The rows of each matrix lie in a flat space through zero, up to rounding. After each matrix: how many dimensions does the smallest such space have?
In the rows, zero is written as 128.

[[149 124 150 107 114 154 127 120 132 108 132 104 133 120 126 143 126 154
  135]
 [124 135 125 131 118 109 136 127 123 127 128 136 124 123 130 130 128 119
  131]
 [150 125 166 107 129 168 108 124 117 105 150 119 116 108 121 133 122 178
  129]
 [107 131 107 146 133  80 124 131 113 151 112 148 133 144 146 122 129 113
  126]
 [114 118 129 133 112 110 120 120 136 155  88 116 142 143 152 147 125 112
  131]
 [154 109 168  80 110 183 116 121 166  87 129 123 142 168 155  97 137 172
  120]
 [127 136 108 124 120 116 165 133 161 109 120 137 127 147 123  94 155  93
  110]
 [120 127 124 131 120 121 133 126 137 136 115 129 131 134 134 129 129 110
  128]
 [132 123 117 113 136 166 161 137 201 103 114 132 125 169 120  62 171  93
   86]
 [108 127 105 151 155  87 109 136 103 157 119 149 131 144 142 118 129 128
  122]
 [132 128 150 112  88 129 120 115 114 119 142 134 138 121 147 157  97 141
  163]
 [104 136 119 148 116 123 137 129 132 149 134 152 114 112 121 136 110  80
  138]
 [133 124 116 133 142 142 127 131 125 131 138 114 139 125 115 137 122 130
  136]
 [120 123 108 144 143 168 147 134 169 144 121 112 125 124  97 123 135  75
  116]
 [126 130 121 146 152 155 123 134 120 142 147 121 115  97  95 142 117 118
  131]
 [143 130 133 122 147  97  94 129  62 118 157 136 137 123 142 139 114 204
  146]
 [126 128 122 129 125 137 155 129 171 129  97 110 122 135 117 114 157  90
  102]
 [154 119 178 113 112 172  93 110  93 128 141  80 130  75 118 204  90 186
  163]
 [135 131 129 126 131 120 110 128  86 122 163 138 136 116 131 146 102 163
  157]]
 | 7

[[180 144 126 116 124 153  91  99 120 146 133  76 168 136 108 117 161 148
  146]
 [144 157 122 132 137 132 129 140 123 162 134 103 140 131 120 139 129 129
  144]
 [126 122 135 118 128 128 137 131 129 138 128 117 128 127 121 140 121 138
  134]
 [116 132 118 147 148 129 135 125 136 135 118 141 103 116 132 126 115 114
  135]
 [124 137 128 148 142 122 122 108 156 127 120 125 110 107 130 100 120 126
  143]
 [153 132 128 129 122 144  93  88 137 137 118  93 136 140 108 103 167 149
  148]
 [ 91 129 137 135 122  93 161 161 134 132 134 157 117 124 147 131 110 124
  128]
 [ 99 140 131 125 108  88 161 185 102 155 140 155 146 164 140 160 133 129
  131]
 [120 123 129 136 156 137 134 102 157 134 116 107  93 106 110 129  99 129
  142]
 [146 162 138 135 127 137 132 155 134 172 105 114 126 118 125 133 130 143
  154]
 [133 134 128 118 120 118 134 140 116 105 182 122 158 106 154 107 124 114
  101]
 [ 76 103 117 141 125  93 157 155 107 114 122 207 114 147 157 144 121 104
  117]
 [168 140 128 103 110 136 117 146  93 126 158 114 193 133 138 137 141 130
  115]
 [136 131 127 116 107 140 124 164 106 118 106 147 133 166 118 168 136 125
  104]
 [108 120 121 132 130 108 147 140 110 125 154 157 138 118 157 120 126 113
  122]
 [117 139 140 126 100 103 131 160 129 133 107 144 137 168 120 147 139 141
  132]
 [161 129 121 115 120 167 110 133  99 130 124 121 141 136 126 139 154 128
  112]
 [148 129 138 114 126 149 124 129 129 143 114 104 130 125 113 141 128 145
  135]
 [146 144 134 135 143 148 128 131 142 154 101 117 115 104 122 132 112 135
  149]]
 | 9

[[159 137 123 140 160 108 117 154 145 143 142  74 119 144 131 137 126 140
  140]
 [137 124 129  98 135 112 118  94 131  76 110 138 131 117 147 134 130  76
  153]
 [123 129 151 128 149 104 161 125 112 136 167 162 136 174 129 120  87 148
  102]
 [140  98 128 178 145 140 139 129 139 163 123  93 136 139 124 116 174 162
  156]
 [160 135 149 145 204  77 114 154 135  99 155 135 136 120 165 150 124 108
  116]
 [108 112 104 140  77 145 120 128 124 130 115  93 150 146 127 139 133 120
  162]
 [117 118 161 139 114 120 159 113 146 139 128 105 113 124 120 112 126 152
  178]
 [154  94 125 129 154 128 113 152 114 140 145 106 125 138 120 149 134 131
  154]
 [145 131 112 139 135 124 146 114 144 137 121 143 132 112 148 132 137 137
  142]
 [143  76 136 163  99 130 139 140 137 141 108  93 130  89 118 152 166 153
  142]
 [142 110 167 123 155 115 128 145 121 108 146 107 126 128 114 133 141 132
  169]
 [ 74 138 162  93 135  93 105 106 143  93 107 161  99 126 138 134 102 154
  101]
 [119 131 136 136 136 150 113 125 132 130 126  99 147 139 121 108 109 100
  177]
 [144 117 174 139 120 146 124 138 112  89 128 126 139 142 108 121 115 130
  144]
 [131 147 129 124 165 127 120 120 148 118 114 138 121 108 150 134 157  92
   74]
 [137 134 120 116 150 139 112 149 132 152 133 134 108 121 134 144 129 126
  146]
 [126 130  87 174 124 133 126 134 137 166 141 102 109 115 157 129 117 160
  113]
 [140  76 148 162 108 120 152 131 137 153 132 154 100 130  92 126 160 125
  176]
 [140 153 102 156 116 162 178 154 142 142 169 101 177 144  74 146 113 176
   56]]
 | 17

[[211 129 110 162  95 118 164  60 114 176  94 122  59 113 119 101 156 141
   87]
 [129  70 132  94  78 156  92  90 119 102  92  79 164  81 103 110  93 140
  158]
 [110 132 140 124 150 103 146 186 142 105 144 137  99 133 136 196 129 130
  132]
 [162  94 124  84 146 168 100  93 107 170 100 121  97  62 125 146 162 129
  139]
 [ 95  78 150 146  91 104 149 118 104 132 119 123 119 141 128 113 115 120
  181]
 [118 156 103 168 104  74 158 147 165 125 151  81 164 174 142 115  70 153
   31]
 [164  92 146 100 149 158  63 120 105 100 130 162 141 116 132 140 144  95
  201]
 [ 60  90 186  93 118 147 120  71 135 133 131 159 173 113 155 135 139  88
  180]
 [114 119 142 107 104 165 105 135 152  85 121  97 183 135 130 116  74 110
  154]
 [176 102 105 170 132 125 100 133  85 134 127 139  67 136 108  84 145 121
  153]
 [ 94  92 144 100 119 151 130 131 121 127 107 133 113 104 126 156 129 110
  179]
 [122  79 137 121 123  81 162 159  97 139 133 161 113 105 164 144 165 148
  128]
 [ 59 164  99  97 119 164 141 173 183  67 113 113 145 122  97 142  75 118
  122]
 [113  81 133  62 141 174 116 113 135 136 104 105 122  42 127 144 151 142
  183]
 [119 103 136 125 128 142 132 155 130 108 126 164  97 127 143 148 140  98
  169]
 [101 110 196 146 113 115 140 135 116  84 156 144 142 144 148  65 122 114
  172]
 [156  93 129 162 115  70 144 139  74 145 129 165  75 151 140 122 133 112
   96]
 [141 140 130 129 120 153  95  88 110 121 110 148 118 142  98 114 112  86
  125]
 [ 87 158 132 139 181  31 201 180 154 153 179 128 122 183 169 172  96 125
   98]]
 | 14

[[103 162 111  42 187 101 109 122  84 192  70 139 137 103 165  97 152 183
  182]
 [162 122 180 132 116 172 108 130 160 146 124  79 182 156 154 109 148 142
  157]
 [111 180 168 161 187 164 162 112 180  98 110 154  92 140  86 162 107 131
  114]
 [ 42 132 161 124 111 146 148 166 168 115 120 127 167 193 140 104  83  96
   77]
 [187 116 187 111 185  62 173  69 155 152 132 109 136  95  92 135 148 117
  135]
 [101 172 164 146  62  17 135 150 136 104 124 157 181 163  96  39  76  71
  208]
 [109 108 162 148 173 135 153 127 173 175 154  64 125  98 181 153 117 194
  152]
 [122 130 112 166  69 150 127 103 118 103 120 154 172 118  69 158  95 107
  122]
 [ 84 160 180 168 155 136 173 118 175 117 181  97 159 144 116 129  71 133
   95]
 [192 146  98 115 152 104 175 103 117  60 150 214 109 173  43 128 149  68
   93]
 [ 70 124 110 120 132 124 154 120 181 150  60 141 201 191  76 106  80  82
  169]
 [139  79 154 127 109 157  64 154  97 214 141 153 169 172 178  75 129 175
  182]
 [137 182  92 167 136 181 125 172 159 109 201 169 127 135 105 153 166 159
  207]
 [103 156 140 193  95 163  98 118 144 173 191 172 135  61  99 145 145 186
  129]
 [165 154  86 140  92  96 181  69 116  43  76 178 105  99  93 127 106  70
  115]
 [ 97 109 162 104 135  39 153 158 129 128 106  75 153 145 127 139  86 121
  178]
 [152 148 107  83 148  76 117  95  71 149  80 129 166 145 106  86 108 143
  181]
 [183 142 131  96 117  71 194 107 133  68  82 175 159 186  70 121 143 141
  136]
 [182 157 114  77 135 208 152 122  95  93 169 182 207 129 115 178 181 136
  152]]
 | 15

[[132 143  89 161  93 109 122  85  90 134 108 139 144 105 174 103 144 103
  169]
 [143 107 202  69 173 197 155 206 183 111 178  55 102 158  80 132  83 174
   51]
 [ 89 202  99 186 114  84 111  73 131 109 129 170 143 170 134 117 129 138
  160]
 [161  69 186  60 160 193 153 204 154 131 153  62 105 116 100 137 104 145
   67]
 [ 93 173 114 160 132  89 112  99 142 117 128 174 134 165 111 140 131 140
  143]
 [109 197  84 193  89  97 118  60 102 114 123 145 150 142 175  87 131 121
  175]
 [122 155 111 153 112 118 125 102 117 122 127 132 137 132 149 110 129 125
  146]
 [ 85 206  73 204  99  60 102  47 111 116 111 195 151 158 151 116 145 121
  187]
 [ 90 183 131 154 142 102 117 111 160 107 144 158 129 183  98 138 117 156
  126]
 [134 111 109 131 117 114 122 116 107 141 108 146 133 104 141 133 146 107
  147]
 [108 178 129 153 128 123 127 111 144 108 147 126 132 166 126 112 112 149
  128]
 [139  55 170  62 174 145 132 195 158 146 126 133 105 117  67 187 132 133
   83]
 [144 102 143 105 134 150 137 151 129 133 132 105 122 115 126 128 124 127
  112]
 [105 158 170 116 165 142 132 158 183 104 166 117 115 188  75 142  97 174
   85]
 [174  80 134 100 111 175 149 151  98 141 126  67 126  75 168  98 125 107
  120]
 [103 132 117 137 140  87 110 116 138 133 112 187 128 142  98 165 146 126
  140]
 [144  83 129 104 131 131 129 145 117 146 112 132 124  97 125 146 142 111
  126]
 [103 174 138 145 140 121 125 121 156 107 149 133 127 174 107 126 111 156
  118]
 [169  51 160  67 143 175 146 187 126 147 128  83 112  85 120 140 126 118
   93]]
 | 3

[[162 126 117 138 103 105  99 143 144 168 115 141 149 127 151 117 127 120
  117]
 [126 176 127 143 159 123 134 166 155 133 133 141 121 116 124 141 121 104
  139]
 [117 127 155 128 114 124 129 116 152 124 123 146 105 125 112 112 131 130
  147]
 [138 143 128 138 117 103 125 146 136 130 111 159 132 160 127 106 108 125
  126]
 [103 159 114 117 184 129 127 104 111 138 110 150 104 142 114 141 117 147
  122]
 [105 123 124 103 129 152 156 136 112 133 143 150 122 120 149 111 117 136
  136]
 [ 99 134 129 125 127 156 190 128 133  81 130 119 132 145 145 172 133 105
  149]
 [143 166 116 146 104 136 128 119 129 130 107 121 136 116 127 109  99  90
  139]
 [144 155 152 136 111 112 133 129 202 132 136 117 156 149 129 113 144  90
  129]
 [168 133 124 130 138 133  81 130 132 118  98 135 133 115 134 117 113 136
  124]
 [115 133 123 111 110 143 130 107 136  98 162 155 139 108 111 105 145 134
  106]
 [141 141 146 159 150 150 119 121 117 135 155 113 134 109 131 115 136 135
  107]
 [149 121 105 132 104 122 132 136 156 133 139 134 188 125 132 115 141 123
  137]
 [127 116 125 160 142 120 145 116 149 115 108 109 125 169 130 154 132 131
  114]
 [151 124 112 127 114 149 145 127 129 134 111 131 132 130 207 136 133 127
  117]
 [117 141 112 106 141 111 172 109 113 117 105 115 115 154 136 160  99 146
  130]
 [127 121 131 108 117 117 133  99 144 113 145 136 141 132 133  99 189 155
  118]
 [120 104 130 125 147 136 105  90  90 136 134 135 123 131 127 146 155 165
  107]
 [117 139 147 126 122 136 149 139 129 124 106 107 137 114 117 130 118 107
  111]]
 | 17

[[ 89 127 153  96 140 121 159 130 187 127 121 120 106 128 129 118 101 147
  103]
 [127 142 142 145 136 149 114 118  79 167 147 150 110 143 143 122 129 116
  115]
 [153 142  95 120 147 125 137 140 117 178  95 123  53 123 127  91 109 151
  126]
 [ 96 145 120 141 112 100 115 120 164 124  96 114 123 125  90 132 117 138
  137]
 [140 136 147 112 157 140 144 142 131 149 126 131 112 141 166 123 111 128
  109]
 [121 149 125 100 140 112 148 130 168 134  92 119  71 122 117 104 106 159
  122]
 [159 114 137 115 144 148 168 138 182  93 154 125 125 125 172 134 118 152
  122]
 [130 118 140 120 142 130 138 144 146 124 128 120 154 136 153 140 118 119
  119]
 [187  79 117 164 131 168 182 146 208  93 189 129 173 121 206 160 135 157
  133]
 [127 167 178 124 149 134  93 124  93  96 132 128 154 160 143 154 113  91
  120]
 [121 147  95  96 126  92 154 128 189 132  67 110  50 103  89  91 111 181
  137]
 [120 150 123 114 131 119 125 120 129 128 110 123  76 124 102 106 113 144
  127]
 [106 110  53 123 112  71 125 154 173 154  50  76  99 101  54 102 101 147
  149]
 [128 143 123 125 141 122 125 136 121 160 103 124 101 135 129 116 113 129
  122]
 [129 143 127  90 166 117 172 153 206 143  89 102  54 129 146 100  71 169
  105]
 [118 122  91 132 123 104 134 140 160 154  91 106 102 116 100 113 111 146
  134]
 [101 129 109 117 111 106 118 118 135 113 111 113 101 113  71 111 120 138
  137]
 [147 116 151 138 128 159 152 119 157  91 181 144 147 129 169 146 138 140
  124]
 [103 115 126 137 109 122 122 119 133 120 137 127 149 122 105 134 137 124
  132]]
 | 8

[[ 16  99 135 105  76 105 111 116  92 142 115 141 148 123  87 129 149 114
  123]
 [ 99  95 132 106 124 132 146 107 118 149 126 113 135 130 124 105 144  98
  103]
 [135 132 115 138 119 115 152 109 133 122 143 136 138 123 134 134 140 133
  136]
 [105 106 138 107 121 132 122 136 120 137 111 123 123 118 112 111 129 106
  110]
 [ 76 124 119 121 110 131 102 128 116 154  98 141 135 147 122 161 137 145
  129]
 [105 132 115 132 131 135  99 151 128 140 101 138 125 142 138 158 114 147
  136]
 [111 146 152 122 102  99 128  90 129 116 140 139 131 128 118 139 141 133
  137]
 [116 107 109 136 128 151  90 131  82 125 117 122 127 146  95 111 131 112
  132]
 [ 92 118 133 120 116 128 129  82  98 133 139 125 142 151 111 116 151 122
  119]
 [142 149 122 137 154 140 116 125 133 110 125 136 118 135 137 144 112 143
  140]
 [115 126 143 111  98 101 140 117 139 125 121 141 128 105 119 128 139 121
  121]
 [141 113 136 123 141 138 139 122 125 136 141 106 128 134 131 104 130 107
  115]
 [148 135 138 123 135 125 131 127 142 118 128 128 117 116 132 126 121 121
  128]
 [123 130 123 118 147 142 128 146 151 135 105 134 116 109 136 151 116 127
  128]
 [ 87 124 134 112 122 138 118  95 111 137 119 131 132 136 104 138 147 122
  124]
 [129 105 134 111 161 158 139 111 116 144 128 104 126 151 138  93 127 109
   92]
 [149 144 140 129 137 114 141 131 151 112 139 130 121 116 147 127 113 133
  130]
 [114  98 133 106 145 147 133 112 122 143 121 107 121 127 122 109 133  89
  109]
 [123 103 136 110 129 136 137 132 119 140 121 115 128 128 124  92 130 109
   96]]
 | 10
